There are 3 nested groupings, the coarsest first. Each group lies inside one group of the grouping before and may be the whole of it. The rows also spread widely along 10 directions, which tell nothing about the answers.
In the rows, 128 means zero.
Some rows, each with its group in each grouping after it:
[146 135 121 128 153 143 117 116 151 121 142  91 116 103 135 130 132 163
 170 104  76  82  94 129 108 103 180 107]  j922 j632 zedu
[147 138 128 150 121 119 119 185 143 130 109 135 157 120 137 157 138  96
 126 100  80 103  99 127 125 113  99 124]  j742 j151 Mem
[ 91 147 120 146 137 187  84 134 119 181 108 128  94 123 157 150 134 124
  70 136 146 163 132 122  90  84 160 106]  j922 j392 zimil
[190 134  76 142 155 107 171 186 129  76 136 141 137 121 111  77 109 162
 159 125 131 103 108 130 130 205 136  91]  j742 j262 zep
[157 148 106 131 151 102 156 121  90 102 132 147 128 123 138 158 121 121
 138 131 149 177 136 149 185 162  89 127]  j922 j760 vit
[125 136 166 126 138 159  69 131 143 193 140  73 117 170 160 147 126  84
 127 140 120 145 103 146 113  56 176 127]  j742 j151 dunas
[178 127 150 121 129 101  99 186 117 106 107 137 175 122 135 132 129  88
 125  86  89  79  97 154 147 125 103 145]  j922 j632 Nezo
[156  99 132 119 102 110  91 153 138 133 132  86 169 165 115 132 118  99
 150 114 100  79 122 129 111 133 147 130]  j742 j151 reku
[156 124 149 134 129  94 154 197 157 152 161 113 112 144 168 173 121  44
 106 155 135 176 121 116 170 115 101 188]  j922 j760 til
[120 137  56 142 133 138 161 100 121 140 154 106  72 130 142 141 112 179
 130 176 150 166 166  95 101 165 195  87]  j922 j760 vit
[147 145 104 148 115 116 127 196 113 118 105 154 134 131 150 158 117 114
  89 133 101 121 138 131 119 151 134 110]  j922 j760 til
[124 117  94 129 132 122 113 163 135 142 132 116 147 132 126 116 121 111
 108 108 129 114 128 120 102 148 112 151]  j922 j392 zimil
[134 137 148 154 112 132 103 207 176 147  99 126 143 118 141 187 145  91
 116  97  38  94  97 119 101  71 126 125]  j742 j262 zep
[127 156 149 110 134 144  21  91  79 147  90  92 173 176 129 141 123 123
 155  94  84  95 112 200 118  82 162  83]  j742 j151 reku
[129 136  47 133 127 103 143 145 100 148 151 104 103 171 142 113  95 145
 117 184 155 155 182 121 104 200 183  99]  j922 j760 vit
[162 132  98 149 125  99 141 188 136 135 130 117  94 103 144  76  94 114
  61 126 145 121 111  83  68 163 130 188]  j922 j632 zedu
[121 129  81 148 136 126 137 142 140 112 123 131 153  94 117 144 142 149
 129  81  84  99 115 112 105 150  98 131]  j922 j760 vit
[165 117  84 127 114  55 165 167 136 110 152 107 149 142 127 159 111 103
 156 132  90 114 147 119 143 182 105 162]  j922 j760 vit
[129 100 116 138 120 158 135 132 166 147 148 106  91 100 141 149 135 139
 114 135 133 119 121  74  98 107 180 120]  j922 j632 Nezo
[135 100  95 129 146 146 131 135 130 120 154 116 138 129 118 104 130 141
 131 120 157 124 133 124 130 170 135 116]  j922 j760 vit
[123 143 102 147 145 131 139 152 124 134 127 138 130 115 141 159 138 115
 112 114 120 154 125 127 144 137  93 132]  j922 j760 vit
[102 172  64 145 141 116 112 126 105 169 126  96  81 145 159 111  97 144
  83 148 132 158 142 116  65 144 164 136]  j922 j760 til
[172 155 187 108 138 133  58 107  88 138 116  91 111 161 169 154 108 104
 137 149 110 147 120 192 151  74 196 120]  j922 j760 vit
[113 157  74 139 169 147 135 120 105 126 136 132 122 130 141 128 129 162
 136 129 141 152 133 144 140 154 133  82]  j922 j760 til

New rows. What belongs after each?
[165 120 138 138 112 140 104 189  95 116  93 174 132 118 142 127 112  96
  53 127 166 137 131 132 124 144 119 135]  j922 j392 zimil
[127 114 102 129 139 128 118 150 114 144 143 118 131 143 128 100 118 112
 104 128 165 134 140 127 125 158 127 128]  j922 j632 zedu
[ 94  91 101 150 127 187 126 188 154 168 149 139 124 141 140 137 146 109
  70 144 178 151 153  98 120 141 144  96]  j922 j760 til
[156 112 131 132 101 107 117 144 123 116 112 131 134 140 121 171 116 112
 127 131 120 127 144 125 131 133 135 115]  j742 j262 zep
[114  95 137 111 123 120  80 112 140 155 143  86 159 174 109 153 133  92
 155 113 128 128 139 145 140 108 119 127]  j742 j262 zep
[116 148 109 146 113 112 144 108 126 149 123 123 111 128 146 218 131 113
 142 144 110 172 140 107 143 102 113 113]  j742 j151 Mem
[118  85 169 120 171 207  87  86 162 121 159 105 147  97 116 124 168 137
 151  64 147 115  78 140 150  77 115 131]  j922 j760 til
[138 147 126 127 133  78  97 134 113 140 114 105 144 155 127 142 111  87
 131 106 111 142 118 152 131 120  85 165]  j742 j262 zep
[113 108  95 122 156 166 111  99  93 140 153 119 111 153 129  82 115 147
  99 143 229 174 150 136 133 170 147 103]  j922 j760 til
[148 110 112 155 112 131 165 170 145 113 123 158 143 102 125 175 144 113
 130 118 126 129 119  94 148 140  93 107]  j742 j151 Mem
[130 100 130 112 135 124  99  82 112 157 156  85 131 166 121 111 108  95
 128 129 201 171 129 129 136 130 112 160]  j742 j151 dunas
[115 138 100 126 141 101 130  92 139 143 151  81 120 130 136 173 129 127
 159 118  89 141 129 123 124 116 120 155]  j922 j760 vit
[124 117 133 141  93 136  84 149 122 143  91 131 162 133 123 178 135  95
  97  94  97 105 125 118 103 104 106 126]  j742 j151 reku
[147 151 152 126 146 106  54 131 133 107  87 103 185 115 109 123 134 124
 161  29  29  54  63 175  98  83  92 154]  j742 j262 zep
[188 111 104 140  84 101 154 192 120 133 138 116  95 166 147 129  82 101
  93 201 172 145 158  87 106 178 192 117]  j742 j151 reku
[ 90 197  49 146 167 155  94  95  66 160  94 128  82 122 147  86 102 183
  73 129 162 171 134 136  59 147 152 100]  j922 j392 zimil
[114 135  80 115 124  77  96 155 101 156 124 108 175 176 132 139 117  83
 126 115 105 115 157 151 132 157 101 133]  j922 j632 Nezo
[176 132 110 125 153 109 147 136 114 104 153 113 117 127 136 108 111 133
 145 134 147 142 119 138 147 167 133 141]  j922 j760 vit
[149 123 106 125 110  88 143 133 157 150 162  65 117 161 137 171 110 105
 173 155  95 123 130  98 119 125 161 138]  j742 j151 reku
[175 129  88 122 137  93 158 129  91  92 145 129 129 143 128 128 105 142
 151 152 147 145 152 145 159 196 137 110]  j922 j760 vit
[180 160 115 137 174 127 171 130 129 104 153 115 109 119 141 128 122 143
 185 134 134 149  84 132 166 137 133 102]  j742 j151 reku
[156 107 112 118 138 124 136 120 116 107 157 115 124 140 131 127 116 135
 141 142 164 140 139 132 154 163 147 120]  j922 j760 til
[183 130 119 150 137 129 155 135 136  64 119 148 104  52 127 116 118 166
 106  86 126 108  83  93 102 150 112 162]  j922 j760 til
[107 143 116 141 152 177  75 132 115 136 105 131 136 113 135 107 137 149
  91  83 120 113 104 145  94 113 134 109]  j922 j760 til
[147 140 100 146 141 139 142 116 124 130 136 110  93 116 132 109 111 146
 121 133 164 148 107  95 102 142 141 125]  j742 j151 reku
[175 103 112 150 115 119 146 182 154  96 123 131 147  94 107 100 121 123
 111  85 122  81  85  83  91 161  98 160]  j742 j151 reku
[151 130 140 134 155 184 113 114  75  92  97 187 125  90 130 135 136 148
  95 108 195 165 119 152 165 132 107  90]  j922 j392 zimil
[134 110 139 126 117 143 127 109 100 120 120 156 129 120 136 200 142 110
 118 134 164 162 155 127 184 118 119  91]  j922 j632 Nezo
[100  78 102 137 134 155 108 170 159 139 136 130 184 138  89 115 155 110
 125  77 142 102 124 121 126 150  79 114]  j742 j262 zep
[117  96 123 118 153 162  98 160 142 154 167 104 150 168 133 103 138 105
 129 129 161 131 130 150 149 138 148 110]  j922 j760 til
[127 143  77 143 137 119 156 131 128 156 150 101 102 145 140 144 114 124
 139 154 150 168 132  98 122 147 134 116]  j742 j151 reku
[137 169 127 143 146 159 103  94 111 141 117 104  52 105 168 125 105 165
  92 144 137 159 109 118  77  95 199 125]  j922 j760 til
[ 73 160  15 141 172 131 145 141  92 166 152 125 128 179 139 103 120 149
 120 155 176 180 173 142 133 202 127  70]  j922 j760 til
[152  92 107 117 106 112 131 128 127 112 140 117 137 132 119 157 117 129
 140 136 136 115 152 111 123 158 144 130]  j922 j392 zimil
[182 112 131 136 123 147 118 173 120 118 128 123 123 138 131  92 109 122
 107 140 167 115 112 117 113 156 165 108]  j742 j151 reku
[178 141 150 127 165 146 101 182 130 112 124 126 139 114 145  92 126 116
 128 102 117 103  77 160 131 117 137 137]  j922 j392 zimil
[131 126 108 139 152 152 127 182 121 165 148 121 136 171 141 102 124  88
 109 149 189 167 124 133 152 151 121 103]  j742 j151 reku
[124  66 130 100 128 130  76 136 156 158 171  60 199 193  97 106 136  85
 179 101 132  82 123 145 139 134 127 129]  j742 j151 reku
[142 111 155 107 116 130  83  85 103 113 117 115 157 138 124 194 134 127
 169 110  91 103 141 165 160  96 154  90]  j922 j632 zedu
[ 95 133  92 145 188 154 148 205 169 183 177 113 137 136 146 104 154  85
 124 117 143 152 101 125 154 126  87 132]  j922 j632 zedu
[181 100 102 118 106  67 140 138 142 109 151  81 120 151 111 109  88 127
 153 145 131 107 138 104  99 176 161 153]  j742 j262 zep
[174 160  62 133 159  69 201 123 112 103 163 116 120 144 134 148 102 140
 197 160 135 168 129 130 169 188 117 108]  j742 j151 dunas
[ 97  92  63 145 132 156 168 197 160 173 179 123 126 157 135 145 143 118
 126 173 155 141 173  94 140 170 165  60]  j922 j632 zedu
[ 89 105 118 113 157 146  80  77 153 181 166  55 118 132 124  96 129 115
 127  94 157 139 107 112  89  96 114 197]  j922 j392 zimil
[ 73 116  57 129 128 124  91 178 131 171 125 117 193 167 114 132 140 105
 122  96  95  94 155 140  99 157 100 112]  j922 j392 zimil
[133 118 110 126 120 122  96 144 126 140 124 100 166 157 114 125 123 112
 140 104 109  95 121 131 111 136 126 118]  j742 j151 reku
[179 136 127 147 137 133 155 152 146 101 130 125 119 102 133 147 127 136
 157 117 103 111  86 109 130 124 137 114]  j742 j151 reku
[162 147 143 143 128 132 127 135 132 123 120 118  86  97 158 159 119 127
 104 131 107 143 107 113 110 102 154 150]  j922 j760 vit
[181 133 137 143 143 143 126 179 107 117 119 146 133 135 140 101 111 110
 107 134 167 140 101 144 139 148 135 108]  j742 j151 dunas
[136 112 150 113 123 163  63  84 113 131 114 104 122 121 129 135 123 143
 122 108 133 111 123 140 100  93 173 126]  j922 j392 zimil
[139 173  73 152 135 106 126 163 114 138 112 116 101 122 154 112 102 144
  91 133  95 127 125 119  70 157 155 138]  j922 j760 vit
[130 109 133 132 117 143 107 140 137 132 131 117 128 128 137 159 130 116
 109 119 121 123 132 121 120 116 145 129]  j922 j760 til
[123 108  87 133 141 155 118 215 145 148 143 132 169 156 129 115 138 113
 126 128 124  99 139 138 127 159 145  84]  j922 j392 zimil
[136 108 118 137 133 133 154 148 137 145 156 127  98 118 140 136 123 100
  95 146 185 173 134  96 143 139 117 147]  j922 j632 zedu
[134 139 110 125 129 108 105 111 105 121 113 114 141 123 128 147 120 133
 135 100  92 107 127 143 116 127 128 124]  j922 j632 zedu
[120 138  70 136 124 130  90 134 120 177 141  63  77 157 148  59  85 157
  77 161 140 121 146 105  20 159 228 135]  j922 j760 vit
[164 104 127 141 130 141 127 159 150 120 140 115 135 115 122  93 125 124
 130 111 146 102  92 110 114 137 130 133]  j742 j151 Mem
[123 145 106 131 134  92 131  77 130 135 138  87 108 107 137 169 121 127
 136 105  97 150 121 108 110 113  99 190]  j922 j760 vit
[148 160 122 137 111 100  94 162  88 129  88 137 135 141 154 170 111 102
  94 130  88 133 144 156 120 129 134 127]  j922 j760 vit
[179 137  91 151 121 100 180 102 117  90 128 132  87  85 125 134  96 160
 123 129 156 148 111  73  97 166 121 149]  j742 j151 dunas
[172 119 119 143 119 106 143 238 191 113 136 113 192 131 123 162 147  93
 183  92  18  42  82 121 132 126 119 115]  j742 j151 reku
[117 109 156 129 127 148  99 101 161 139 136 101 123 104 136 186 147 113
 128  91  99 126 106 114 123  67 117 163]  j922 j760 til
[188 165  87 123 171  95 165 144  88 100 147 128 105 136 150 102  94 141
 157 164 162 164 126 152 161 183 142 119]  j922 j392 zimil
[101 105 111 135 137 169  80 156 154 179 137  94 125 126 135  85 136 118
  81 103 141 100 111 104  71 110 155 136]  j922 j632 Nezo
[ 99 120  94 148 142 143 146 177 155 165 147 130 131 118 137 153 148 101
 106 116 125 142 128 103 131 126  97 127]  j922 j632 zedu
[130 135  78 130 152 108 135 107 114 106 135 119 152 116 114 132 129 152
 156  90 110 121 124 138 134 165  91 133]  j922 j760 vit
[ 78 112  78 154 157 150 149 182 182 183 166 109 163 139 118 130 159  83
 128  94 140 144 107  92 135 135  52 141]  j742 j151 reku
[163 113 167 132 110 161  88 116 108 117 105 131  91  94 141 128 113 135
  75 123 154 123 117 115  95 101 178 131]  j922 j632 zedu
[204 146 111 161 135  88 170 252 164  84 117 147 167  94 132 112 128 109
 148  89  52  59  61 117 121 157  92 142]  j742 j151 Mem
[163 127  85 133 161 101 148 188 165 159 185  60 116 159 139  34 100 112
 151 149 153 117  89 108  95 170 153 159]  j742 j151 Mem
[157 121 123 119 132 130  90 127  90 118 121 116 132 146 133 100 108 131
 108 129 153 125 135 157 118 153 158 124]  j922 j760 vit
[173 168 129 151 134 129 124 126  99 114  97 139  96 103 150 134 103 138
 104 127 135 151  95 124 102 119 141 126]  j742 j151 dunas
[139 134 119 133 145 119 142 152 128 143 141 130 119 124 147 160 127  90
 117 134 152 173 126 123 155 124  94 156]  j922 j392 zimil
[105  94  85 146 170 180 166 122 158 112 153 152 137  61 101 120 163 155
 126  69 176 139 102  84 136 152  51 136]  j922 j392 zimil
[171 177 104 156 122  97 141 229 112 139 105 141 126 153 163 146 104  88
 103 154  98 136 118 131 123 146 135 108]  j742 j151 reku
[155 119  99 129 116 129 144 122 117 128 141 113  84 130 146 143 109 151
 125 174 152 136 154 101 113 148 206  86]  j922 j632 Nezo
[132 150  99 127 116  90 146  83 115 132 125 111  95 116 149 209 118 134
 146 142 101 151 147 104 132 113 141 122]  j922 j632 Nezo
[123  80 159 126  92 134  75 157 144 137 105 135 177 112 116 175 145  69
  82  70 110 100 124 117 115  96  70 182]  j922 j392 zimil
[149 128 127 140 132 154 118 164 127 131 120 129 143 137 134 149 135 116
 136 125 122 121 113 133 140 123 145  84]  j742 j151 reku
[169  91 128 125 126 142 125 164 140 128 154 106 113 160 124  98 110 125
 135 165 175 131 134 124 128 154 192  94]  j742 j262 zep
[129 125 103 126 140 124 101 163 123 148 132 113 139 143 134 105 118 109
 108 120 136 122 126 134 105 144 126 143]  j922 j392 zimil
[141  97 105 124 104 113 112 144 108 122 125 126 144 140 118 126 112 119
 103 126 143 107 157 120 112 166 139 123]  j922 j632 zedu
